Every row belongs to one group in each of 4 separate groupings. Each group adds its own fixed numbers to the row, and there is some noise. The rows also spread widely along 11 directions, which tell nothing about the answers.
Known rows, each followed by its group in each grouping:
[-0.28 -0.94 -1.11 -2.16 -0.38 -1.89 -1.86  1.14  0.01  2.16 -0.85  0.93
  2.07  1.38  1.59 -0.43 -0.18  1.13  0.55 -1.92 -0.69  1.04  0.23 -0.80
  0.60  0.70  0.71 -0.71  0.26]	K_362 sura (3) K_352
[ 0.20 -0.09  1.10  0.34  0.50  1.38  1.68  0.26  0.80  0.42  0.94  2.44
 -1.47  1.73  0.52  1.53 -0.01  0.51 -1.26  2.17 -0.74  0.12  1.96 -0.47
  1.99  3.23  0.11 -0.51 -0.81]	K_580 Muv (2) K_352
[ 0.45  0.88 -0.27  1.28  0.52 -0.84  0.79  0.31 -0.86 -1.07  0.65 -1.83
 -1.94 -0.13 -2.35  0.54  0.11 -0.92  1.39  1.03  0.52 -0.94  0.14 -0.82
  0.67 -0.14  0.64  1.41  0.30]	K_916 vebod (1) K_502
[ 1.16 -1.32 -1.14  0.65  0.55  0.30  0.69 -1.29 -0.35  3.89 -1.52 -0.57
  1.33 -1.63  0.65 -1.48 -0.21  1.94  0.27 -0.12 -0.01 -3.22 -1.69  2.16
  0.53 -0.92  0.52 -1.19 -2.93]	K_916 feno (1) K_853
[-1.25 -1.65 -0.31  0.09 -2.53  1.88  0.35  0.31  2.98 -1.11  0.72 -0.92
  1.48  0.50 -1.77  1.01 -1.42 -3.08 -0.04 -3.38 -1.46  1.70 -0.38  1.09
  1.89 -3.57 -2.43 -1.92 -0.65]	K_627 vebod (0) K_75
[ 0.36 -1.35  0.62 -1.74 -0.84  0.49  0.52  0.11  1.05  1.83  0.54  0.58
  0.84  1.51  3.28  1.73 -0.71  2.08 -0.08 -0.20 -1.98  0.74 -0.04 -0.57
  1.26  3.15  1.77 -0.86  0.03]	K_808 feno (0) K_853
[ 0.10  0.21 -0.27  1.30 -0.91  0.92  1.12 -0.21  0.53  0.13  0.10 -0.87
 -1.25  2.26  0.38 -1.02  0.40 -1.06 -0.82  0.21 -0.29 -0.25  0.32  0.14
 -0.98 -0.84  0.07 -2.30 -1.06]	K_524 Muv (2) K_502
[-2.09  0.68 -0.89 -0.74 -0.59 -2.58 -3.40  0.12 -0.82 -1.21 -0.81  1.26
  0.03 -0.72 -1.51 -0.62  0.88 -0.85 -0.56  0.76 -0.28  3.17  1.36 -1.02
 -0.75 -0.19 -0.75  0.29  1.96]	K_362 pivup (3) K_75
[ 0.59 -0.10  1.57  0.84  1.61  1.29  1.53  0.30 -0.09 -0.37  0.19  2.99
 -0.45 -1.10 -1.01  0.55  1.76 -0.49 -1.71  2.44  0.32  0.17  1.06 -0.11
  1.31  1.50 -1.01  0.92 -0.94]	K_580 pivup (3) K_75
[ 0.64 -0.16  0.52 -0.96 -0.77  0.11  0.95  2.04  0.61 -0.74  0.82 -1.59
  0.70  2.18  1.12  0.13 -0.18 -1.19  1.74 -2.65 -0.16  0.79 -0.23 -1.05
  0.46 -0.62  0.24 -0.20  0.88]	K_524 sura (3) K_853
[-1.58  1.45  0.38 -0.41 -1.32 -0.71 -0.50  1.32  0.15  1.55  1.38 -0.85
  1.72 -1.28  1.58 -0.86  0.21 -0.84  0.78 -0.46  1.19  1.40 -1.59  0.03
 -1.86 -1.59 -0.41 -0.47 -0.41]	K_808 feno (2) K_352
[ 0.10  0.34 -0.49  0.62 -0.18  1.10  0.90 -1.59 -0.50  0.34 -0.15 -0.18
 -0.60 -1.04  1.30 -0.43  0.47  1.28 -0.33  1.27 -0.58 -0.29 -0.42  1.81
 -1.29  0.89 -0.15 -0.47  0.63]	K_627 vebod (0) K_853
[-0.21  0.72  2.29  0.48 -0.53  0.77  1.66 -0.52  0.75  0.52  2.25 -1.19
 -0.21 -0.58 -0.34  1.73  0.23 -1.06 -0.90  1.42  0.42 -0.76 -0.97 -0.84
 -0.04 -0.17  1.55 -1.82 -2.41]	K_627 feno (2) K_502
[ 0.52  0.06 -0.78  0.40  0.94 -0.84 -0.06 -1.21 -1.68  1.35 -1.42  1.38
 -1.90  1.71  0.12 -0.71  0.13  1.84 -0.79  1.67 -0.27 -1.81  1.75  0.91
  0.35  2.12  0.96 -1.54 -0.67]	K_627 sura (3) K_853
[ 0.32 -1.04  0.41 -0.72 -0.58 -0.55 -0.35 -1.57  1.13  0.45  0.73 -0.69
  0.56 -0.51  0.51  1.59  1.63  0.66 -1.79  1.26 -2.08  1.51 -1.92 -2.00
 -0.42  1.91  2.11 -1.41 -0.14]	K_916 vebod (1) K_502
[ 0.26  0.13 -0.10  1.88  1.70 -0.52  1.27  0.21 -1.28  2.18 -1.92  2.64
 -1.33  0.93 -1.05 -1.68  0.82  0.04 -1.44  2.71  1.28 -2.36  2.11  0.91
  0.67  0.03  0.25 -0.79 -2.99]	K_524 Muv (0) K_75
[ 0.87  0.67 -2.06  1.15  0.85 -0.56  1.25  2.00 -1.41 -0.58 -0.91  0.06
 -1.07  2.53 -0.61 -1.91  0.49 -0.58  2.34 -0.76  0.78 -0.78  2.01  0.23
 -0.01 -0.06 -0.94  1.51  1.29]	K_627 Muv (2) K_352
[-0.69  1.55  0.12 -0.14  0.60 -1.11  0.14  0.76 -2.54  1.99  0.04  0.85
 -1.19 -0.91  0.37 -0.55 -1.32  1.50  1.07  1.24  1.79 -1.13  1.91  1.27
  0.63  1.06 -0.24  0.94 -0.39]	K_627 pivup (3) K_502
[-1.03  0.80 -0.18  0.11 -1.12  1.40  0.14  0.40  0.34  1.07  0.63  1.04
  0.01 -0.45  2.00 -0.20 -0.20  0.86 -0.01  0.17 -0.52  1.95  0.50  1.18
 -0.24  0.99 -1.72 -0.41  0.51]	K_580 Muv (3) K_853
[ 1.68 -1.41  0.27 -0.50  0.82  0.45  0.66 -0.41  0.90 -0.98 -0.10  0.48
  0.99 -0.01  0.14  0.53  1.75 -0.25 -0.44 -0.12 -1.18  0.42 -0.45 -1.11
  0.06  1.17  0.31  0.46  1.30]	K_580 vebod (3) K_75
[-0.98  1.11  0.37 -1.87 -1.55 -1.47 -0.71  2.01 -0.53  2.07  1.19 -1.43
  1.89  0.26  2.80 -0.34 -0.48  0.68  1.88 -1.91  1.01  1.45 -0.92 -1.09
 -0.75  0.13  1.39 -0.37  0.93]	K_916 sura (0) K_75
[-0.75  0.43 -0.38  0.21 -0.92  1.79  1.68  1.28 -0.57  3.26  1.99 -0.17
  1.01 -1.13  1.50  1.93  0.20  1.58  1.03  0.42 -0.87  0.83 -1.68 -0.36
  1.63  1.60  0.19  1.02 -1.33]	K_916 sura (0) K_75
[ 0.75 -1.81  1.81 -0.61  0.43  1.31 -1.26 -3.48  1.58 -3.49 -1.34 -1.60
  2.33 -5.76 -0.38 -0.53 -1.06 -1.50  0.64 -1.38  0.16 -0.96 -1.47  3.58
 -1.32 -3.35 -1.88  1.02  2.01]	K_524 feno (0) K_853
[ 0.56  0.08  1.76 -0.51  0.38  0.73  0.68 -0.69 -0.05 -1.09  0.19  0.33
 -0.30 -1.46  1.76 -0.19 -0.21  0.26 -0.06  0.56  0.63  0.28  0.46  1.37
 -0.89  0.72 -0.51  1.11  1.51]	K_524 vebod (3) K_502
[-0.92  2.95  0.00  1.99  0.39  0.83  1.96  2.24 -2.00 -0.15  1.51  0.76
 -2.40  0.11 -0.44  0.37  1.70 -0.10  0.54  3.27  0.72  1.08  0.81 -0.90
  0.07  1.53 -0.18  1.96 -0.45]	K_362 pivup (0) K_853
[-1.37 -0.46  1.60 -1.15 -1.28  0.54 -0.51 -0.61  1.35  0.27  0.99  1.66
 -0.06  0.56  0.48  2.05 -0.94  0.06 -1.98  0.37 -1.20  1.98  0.98  0.25
  1.81  1.50 -0.34 -2.33 -0.92]	K_627 sura (3) K_853
[ 1.21 -1.29 -0.87  0.69  0.17  1.30  1.64 -1.16 -0.28  0.95 -0.08 -0.80
 -0.57 -0.65 -0.82  1.65 -0.80  1.50  0.96  0.16 -1.53 -2.16 -0.15  0.93
  1.99  0.86  0.36  0.72 -0.63]	K_627 feno (1) K_75
[ 0.22 -0.53  1.07 -0.09  0.86  0.73  1.67  1.07  0.01  2.70 -0.20  2.13
  1.97 -1.66  1.51 -0.35  1.50  0.68 -0.77  0.90  0.70 -0.01 -0.83  0.64
  0.43  0.49 -0.33  0.48 -2.29]	K_524 feno (3) K_853
[-1.37  0.73  1.24 -0.94 -0.31 -0.59 -0.30  0.73 -0.32  1.25  0.39  2.93
 -0.33  0.60  1.13  0.43 -0.15  0.86 -1.29  1.24  0.47  1.61  1.74  0.43
  1.10  2.27 -0.40 -0.81 -0.57]	K_627 sura (3) K_853
[ 0.16 -0.16  0.39 -0.30  1.30 -1.01 -0.99 -0.97 -0.85  0.51 -0.30  0.92
  0.46 -3.08 -0.19  0.98  0.75  1.17  0.00  2.14 -0.38  0.22  0.16 -0.40
  0.37  2.27  0.49  1.82  0.58]	K_916 Muv (3) K_502
[-0.98  0.17  0.36  0.87 -0.16  1.51  1.33 -0.55 -0.98  1.32  0.75  0.60
 -2.32 -0.62 -0.44  2.35 -2.00  1.47  0.53  2.15 -0.40 -1.16  1.49  1.34
  2.67  1.82 -0.11  1.29 -1.12]	K_524 feno (0) K_502
[-0.92  0.78  0.47  0.16 -0.09 -0.86  0.17  0.34 -0.63  1.15  0.37  1.05
 -0.55 -0.02 -0.38  0.56  0.81  0.25 -0.70  1.76  0.18  0.59  0.59 -0.47
  0.25  1.09  0.57 -0.77 -1.06]	K_627 feno (3) K_853
[ 0.16 -0.15 -0.06  0.30 -0.87 -0.09  0.82  0.84  0.58  0.80 -0.16 -1.36
  0.53  1.23  0.43 -2.01  0.31 -1.34 -0.31 -1.48  0.43 -0.20 -1.05  0.34
 -0.92 -2.73 -0.02 -2.43 -1.69]	K_524 pivup (1) K_352
[ 0.77 -0.93  1.29 -1.28  0.06 -1.38  0.55  0.73  1.23  0.47  0.43 -0.61
  0.90  1.76 -0.24  0.55 -0.75 -1.13  0.07 -1.56  0.13 -0.88  0.30 -1.02
  1.23 -0.51  1.67 -2.18 -1.16]	K_627 vebod (3) K_352
[-0.60 -0.12 -0.19  0.78  0.33  0.19  1.15  1.62  0.11 -0.52  0.58  0.42
 -0.81 -0.30 -2.80  1.65 -0.05 -1.70  0.86  0.61 -0.28  0.71  0.89 -0.49
  2.85 -0.21 -1.40  1.92 -0.66]	K_524 vebod (3) K_853

New rows, each followed by its group in each grouping:
[-0.83 -0.29 -0.56 -1.28 -1.76 -0.58 -1.03 -0.34  0.08  0.80  0.13 -0.31
 -0.95  2.04  1.76  0.57 -1.89  1.25  0.47 -0.42 -1.26  1.13  1.88 -0.11
  0.45  1.66  0.46 -1.22  1.55]	K_524 Muv (2) K_75
[ 1.22  0.06  2.78  0.22  0.77  1.87  0.73 -1.74  0.38 -2.75  0.97 -1.15
 -0.78 -2.43 -0.35  1.15 -0.95 -0.68  0.57  0.16  0.53 -1.24 -0.18  1.44
  0.42 -0.02 -0.35  1.09  1.01]	K_916 sura (3) K_502
[ 0.61 -0.76 -2.11  0.89  0.17 -0.97  0.47  1.33 -0.44  0.87 -1.61 -0.03
 -0.58  2.95 -1.03 -1.33  0.34 -0.69  0.96 -1.01 -0.53 -0.71  1.44 -0.43
  1.00 -0.66 -0.18 -0.71 -0.74]	K_524 Muv (3) K_853
[-0.83  1.00 -0.45  0.37 -1.08  1.07  0.13 -0.52 -0.58  0.99  0.53  0.13
 -0.99 -0.21  1.71 -0.01  0.04  1.47  0.29  0.89 -0.56  0.97  0.14  1.04
 -0.63  1.41 -0.75 -0.32  0.78]	K_580 feno (3) K_853
[-0.09 -0.18 -1.69  0.60  0.29  0.36  0.06  0.26 -1.42  0.78 -1.55  0.19
 -0.10 -0.99  0.04 -2.15 -0.26  0.37  1.10 -0.63  0.38 -0.52  0.54  2.32
  0.09 -1.26 -2.23  1.02  0.32]	K_524 pivup (3) K_853
[-0.37 -0.92 -0.08 -1.68 -0.72 -0.67 -0.27  3.69  1.11  0.27  0.12  1.53
  2.24  1.52  0.48  0.25 -0.16 -1.14  1.73 -3.01 -0.01  3.09  1.51 -1.40
  2.39  0.19 -1.34  1.57  1.28]	K_916 Muv (3) K_75
[-0.71 -0.59  1.90  0.09 -1.02  2.64  1.04 -0.81  1.72  0.61  0.90  1.66
 -0.37 -0.74  0.81  0.81 -1.18  0.20 -2.15  0.75 -0.60  1.02  0.18  2.15
  1.93  0.41 -1.54 -1.77 -2.08]	K_916 pivup (1) K_352
[ 1.48 -1.23  0.00 -1.02 -0.04 -0.84 -0.69 -0.65  0.70 -0.41 -1.55 -1.17
  0.89  1.70  1.81 -1.89 -0.64  0.06  0.92 -2.31 -0.05 -0.88  0.65  0.41
 -0.96 -0.49  1.21 -1.47  1.58]	K_916 Muv (0) K_502
[ 0.78 -0.66 -0.46  0.04  0.35  0.26  0.77  1.23  0.33 -0.36 -0.70  1.49
 -0.57  3.81  0.23 -0.07  0.91 -0.16 -0.43 -0.14 -0.81  0.24  1.48 -0.96
  1.41  1.40  0.73 -0.66 -0.24]	K_362 sura (0) K_853
[ 0.78 -1.50 -0.41 -1.84  0.50 -0.92 -0.37  0.41  0.28  0.24 -0.63  1.06
  1.41  0.17  0.96  1.27 -0.14  1.30  0.92 -0.83 -1.66  1.00  1.19 -0.91
  1.61  2.70  0.41  1.14  1.70]	K_627 Muv (3) K_853
[-0.26 -0.11  0.40 -0.89  0.08 -0.74 -0.19  0.98 -0.15  2.41  0.68 -0.36
  1.56 -2.10  0.38  1.07 -1.28  0.65  1.58 -0.55  0.32 -0.16 -0.04 -0.26
  1.73  0.39  0.28  0.98 -0.88]	K_916 Muv (3) K_502
[ 0.92 -0.56  2.44  0.32  1.58 -0.17  1.85 -0.02  0.11  1.71 -0.46  1.70
  0.57 -0.49 -0.83  0.08 -0.05 -0.46 -1.20  1.32  1.73 -3.07  0.85  0.65
  1.47 -0.43  1.42 -1.31 -3.49]	K_627 feno (0) K_75
[ 2.15 -2.15 -0.88 -0.43  2.32 -0.90 -0.43 -1.25 -0.36 -0.72 -3.32  2.66
  0.20  1.49  0.26 -1.09  1.69  1.48 -0.75  0.91 -0.92 -1.24  1.78  0.18
  0.36  2.31  1.23  0.69  1.10]	K_362 feno (0) K_853
[-1.31  0.34  1.25  0.44 -1.20 -0.27 -0.36 -0.71  1.15 -0.81  1.12 -0.75
 -0.62 -0.04 -1.96  1.62 -0.78 -1.94 -0.77  0.63 -0.62  0.51  0.67 -0.65
  0.76 -0.97  0.55 -2.25 -1.11]	K_627 Muv (0) K_75
[ 0.07 -0.10  2.01 -1.55  0.80 -1.08 -1.65 -1.29 -0.05  0.77 -0.49  0.68
  1.09 -2.31  1.48 -0.55 -2.13  0.68 -0.07 -0.06  1.26 -1.64  0.44  2.21
 -0.10 -0.21  0.05 -0.62 -0.22]	K_808 sura (3) K_352
[-0.81  0.78  0.51  0.19 -0.19 -1.70 -1.91 -1.77  0.11 -0.10 -0.20 -0.44
 -0.82  0.18 -1.16 -0.57 -0.17 -0.86 -1.50  1.48  0.44 -0.97  0.28 -0.21
 -0.91 -1.03  1.36 -3.12 -1.37]	K_362 sura (2) K_853
[-1.15  0.69  0.95 -1.74 -0.56 -1.39 -1.59  0.19 -0.49 -0.77  0.38  0.85
 -1.11  0.46  1.63  1.31 -1.51  1.47  1.11  0.96 -0.37  2.18  2.46 -0.42
  0.90  3.68  0.72  1.21  3.04]	K_916 Muv (0) K_352
[-1.99  0.56  0.59 -0.11 -1.28  0.17 -0.56  0.06  0.75  1.43  0.66  0.37
  1.84 -2.73  0.47  0.00 -0.67 -0.62 -0.38 -0.24  0.42  1.55 -0.55  1.31
 -0.56 -1.52 -1.41 -0.92 -1.15]	K_627 Muv (0) K_502
[-0.64  0.81  0.07 -0.28 -0.32 -1.32  0.08  1.56 -0.69  1.92  0.89 -0.96
  0.87  0.04 -0.38 -0.04 -0.79 -0.59  1.37 -1.21  1.09 -0.83 -0.39 -0.25
  0.62 -1.32  0.42 -0.98 -1.61]	K_627 sura (3) K_352
[-0.51 -0.67 -0.48 -0.38 -0.41  1.82 -0.52 -1.38  0.56  0.68 -0.02  1.32
  0.72 -2.53  1.58  1.12 -0.71  1.91  0.04  0.48 -1.92  1.49  0.23  1.88
  0.90  2.09 -2.04  0.89  1.26]	K_580 Muv (3) K_853
[ 0.36  1.33 -0.44  0.62  0.06  0.03  1.53  2.04 -1.33  0.54  0.92 -0.50
 -1.52  1.86  0.94  0.29  0.55  0.59  1.83  0.71  0.03  0.07  0.54 -1.04
  0.32  1.73  0.66  1.34  0.51]	K_808 feno (3) K_853
[-0.21 -0.57  1.53 -1.12 -0.47 -0.08  0.01  0.46  0.72 -0.62  0.12  0.46
  1.03 -0.39  1.06  0.03  0.14 -0.79 -0.16 -0.94  0.40  1.49  0.17  0.11
 -0.26 -0.37 -0.36  0.17  0.60]	K_524 feno (3) K_502
[-1.38  0.17  0.43 -0.66 -1.30 -2.91 -1.64  0.37  0.61  1.88  0.92 -2.17
  0.45  0.49 -2.01  1.21 -0.72 -1.39  0.33 -0.34 -0.10 -0.17 -0.65 -2.41
  1.23 -1.32  2.44 -2.99 -2.39]	K_916 feno (3) K_853
[ 0.27 -0.02 -0.15  1.05 -1.09  1.36  0.85  0.99  0.96 -1.96 -0.17 -0.70
 -0.20  2.32  0.20 -1.64  0.43 -2.34  0.74 -2.05  0.22  0.64  0.23  0.82
 -1.06 -2.63 -1.28 -0.70  0.88]	K_808 feno (0) K_75
[-0.57  0.45  0.21  0.74 -0.01 -0.58  0.50  0.32 -0.37  1.00  0.96 -0.02
 -1.13 -0.23 -1.68  1.23  0.94 -0.05 -0.78  2.40 -0.70  0.42 -0.36 -1.61
  1.72  1.23  1.00 -0.58 -2.03]	K_916 pivup (1) K_853
[-2.09  1.98  0.98  0.24 -1.86 -0.39  0.73  2.20  0.68  1.39  1.99  0.56
  0.14  0.45  0.99  0.10  0.76 -0.82 -0.75  0.69  0.50  3.12 -0.14 -0.89
 -0.54 -0.05 -0.35 -1.75 -1.58]	K_627 Muv (1) K_853
[-0.34  0.48 -0.07  0.47  0.09 -0.11  0.01 -0.47 -0.61  0.88  0.41 -0.29
 -1.78 -0.80 -1.49  1.29 -1.85  0.95  0.36  1.65 -0.49 -1.48  1.18  0.57
  2.47  0.57  0.20  0.07 -1.57]	K_362 pivup (1) K_853
[ 0.01  0.43  1.52 -1.46  1.52 -5.37 -1.75  0.95 -0.46  0.47 -0.90  1.23
 -0.43  1.99 -1.47 -0.31  0.64 -0.47 -0.58  1.72  1.86 -0.99  2.20 -3.16
  0.59  1.46  3.56 -1.44 -0.71]	K_580 feno (1) K_853
[-0.43  0.23  0.53  0.01 -0.47 -1.19 -0.12  0.49  0.42  0.86  1.30 -2.10
  0.76 -1.74 -2.27  1.32 -1.03 -1.30  1.50 -0.57  0.68 -1.37 -0.84 -0.85
  1.32 -2.11  0.73 -0.10 -1.43]	K_580 feno (1) K_75
[-1.99 -0.11  0.74 -0.79 -1.12 -0.45 -2.93 -2.08  0.86  0.06 -1.29  1.93
  0.92 -2.19  1.51 -1.66 -0.98  0.33 -1.74  0.39  0.34  2.25  1.13  2.71
 -1.38 -0.44 -1.63 -1.67  0.95]	K_916 Muv (0) K_502
[-1.00  0.21  0.10 -2.05 -1.09 -2.38 -2.61 -0.42 -0.67 -0.65 -0.67 -0.41
 -0.39  0.53  0.31 -0.76 -2.45  0.37  0.97 -1.58  0.39  0.64  2.45  0.83
  0.04 -0.30 -0.15 -1.06  2.50]	K_627 pivup (3) K_75
[ 2.02 -1.45 -1.83  1.77  1.44  1.65  3.25  1.63 -0.58  0.02 -0.60  0.26
 -0.64  2.09 -1.26  0.83  1.51 -0.27  1.43  0.12 -1.58 -1.18  0.71 -1.18
  2.33  1.42  0.01  2.42 -0.49]	K_524 Muv (0) K_502
[ 0.43  0.59  0.25 -0.89  0.74 -1.90 -0.50  0.87 -0.87  0.26 -0.86  0.74
  0.36  0.97  1.42 -2.13  0.32  0.29  1.02 -0.32  2.09 -0.60  1.41 -0.06
 -1.38  0.45  0.64  0.44  1.58]	K_580 feno (2) K_502
